All rows are made from the same 8 directions, up to rounding. Whole rows:
(in the rows, 128 means zero)
[[128 172 107 133 121 140 147 155 146 127 145 123 176  89 172 186]
 [146 142 189 130 157 111  79  65 104 118 147 118  81 144 110  85]
 [118 166 126 127 124 102 159 127 126 130 135 130 145 131 113 118]
 [112 216 157 120 155 118 107  87 141 115 118  82 150  83 181 139]
 [103 136 169 158 143  95  77 119 148 134 125 135 160  96 172 190]
 [144 210 127 165 106 108 179 121 128 130 163 130 150 103 127 165]
 [139 109 168 138 167  94  20 136 156 142  77 217 182 127 111 110]
 [125 127 116 115 132 105 103 133 128 117 150 120 117 135 164 116]
 [ 92  93 126 147 121  53  87 140 139 129 138 138 120 142 171 144]
 [155 149  73 103 120 134 136 163 135 120 133 146 143 134 139  94]]

Rows cut short, each followed by the rest of it:
[132 140 120  93 149 158 131 148 141 136  78 160] | [182 126  89  92]
[159 147 150 166 127 100  86  98 129 125 127 147] | [102 125 128 117]
[142 118 120 117 128 208 144 119 126 120 116  79] | [107 102 148 152]
[135 117 125 146 119 148 124 120 134 128 102 117] | [111 115 135 141]
[136 154 144 164 113  82 138 103 117 129 155 134] | [103 138 114 125]
[167 171 105 148 120 156 105 120 147 115 110 111] | [120  86 181 146]
[166 156 115 143 125 149 112 120 143 127  80 145] | [129 111 120 104]
[119 150 171 161 129 133 145 103 128 139 123 124] | [143 104 110 175]
[127 177 106 112 104 121 221 120  92 116 211  78] | [ 97 147 121 118]
[152  98  84  80 128 209 140 133 119 111 109  82] | [ 84 135 138  84]
[148 132 124  33 184 190  67 111 118  98 121  86] | [110 135 160  42]
[111 129 128 124 133 101 108 110 135 125  88 118] | [112 135 132  90]
[ 95  96 160 169 131  84  77 121 149 140  97 144] | [138 114 152 172]
[162 167  77 120 117 109 115 150 136 113 151 138] | [126 128 169 100]
[160 110 160 159 122 145 121  87 104 125 150 116] | [ 65 138 104 127]
[133  91 182 166 120 129 156 116  98 144 187 152] | [114 147  68 177]
[123  90 137 137 138 121  75 139 144 133 107 151] | [139 123 147 145]
[114 142 163 138 142  93  99  92 127 127 116 121] | [115 130 128 112]
[ 96  90 143 103 146 116 100 115 124 125 114 107] | [108 146 136 103]
[122 124 124 155 114  49  97 131 126 122 180 139] | [104 145 169 138]
[159 133 123 159 117  92  97 112 133 129  98 163] | [100 143 106  81]
[200 179 137 146 125 138 138 111 108 126 163 168] | [117 138  74  93]
[116 194 106 175  81  73 233 136 130 148 122 153] | [157 131  69 136]
[119 156 168 114 157  62  99 129 118 132 177 178] | [169 152 104 107]
[ 68  85 112  89 126 123 170 162 120 131 157 100] | [143 146 141 151]
[123 171 144 145 121 126 183 135 126 142 149 147] | [176 114  93 168]
[155 143  76 124 113 175 137 146 149 122  81 117] | [131 102 152 122]
[145 108  85 105 119 138 138 168 127 126 146 150] | [135 147 126 108]
[124 215 153 162 125  91 149  98 138 133 113 131] | [158 100 118 141]
[133 128 115 124 116 105 171 166 115 138 184 173] | [159 155  88 132]
[119  83 149 131 140 142  95 100 136 136  35 134] | [104 139  86  80]
[129 176 163 174 124 116 145 106 140 144  94 151] | [162 100  93 158]
[146 148 119 104 157 183  76 151 160 123  93 136] | [185  80 179 154]
[139 226 127 127 135 161 162 114 147 128  86 113] | [179  78 128 137]
[126 126 205 117 162 183 137  92 105 136 143 118] | [141 120  75 152]
[126 107 148 139 134 114  97 115 127 129 123 135] | [112 135 127 125]
[100 194 113  76 150 110 126 113 132 107 129  72] | [136 117 183  89]
[103  86 141 116 143 117 103 166 134 137 161 158] | [172 131 144 174]
[150 105 148 211 102 130 113 147 144 145 155 169] | [148  91 147 248]
[138 218 120 181 102 109 137  77 143 112 110  65] | [ 91  76 197 156]
[165 137 153 142 137 110  94 107 114 125 151 159] | [107 145 102  97]
[179  96 104 154 109 182 126 164 135 134 140 165] | [135 114 126 173]
[100  85 104 166  89 116 188 177 142 157 104 171] | [168 131  87 182]
[141 115 133 121 133  99 112 129 116 129 144 162] | [117 162  95  83]
[101  88  94  88 134 147 119 164 141 125 111 114] | [145 129 164 129]
[146  67 160 138 135 117 102 134 109 140 156 184] | [117 167  71 116]
[139 145 151 129 154 184  91 127 155 134  74 138] | [179  79 141 164]
[134 100 136 149 124 109 121 164 134 147 140 198] | [171 138  93 155]
[179 185 126 116 137 164 140 135 119 121 175 144] | [153 114 121 131]
[125 121 150 141 124  92 127 100 105 122 171 113] | [ 81 152 123 116]
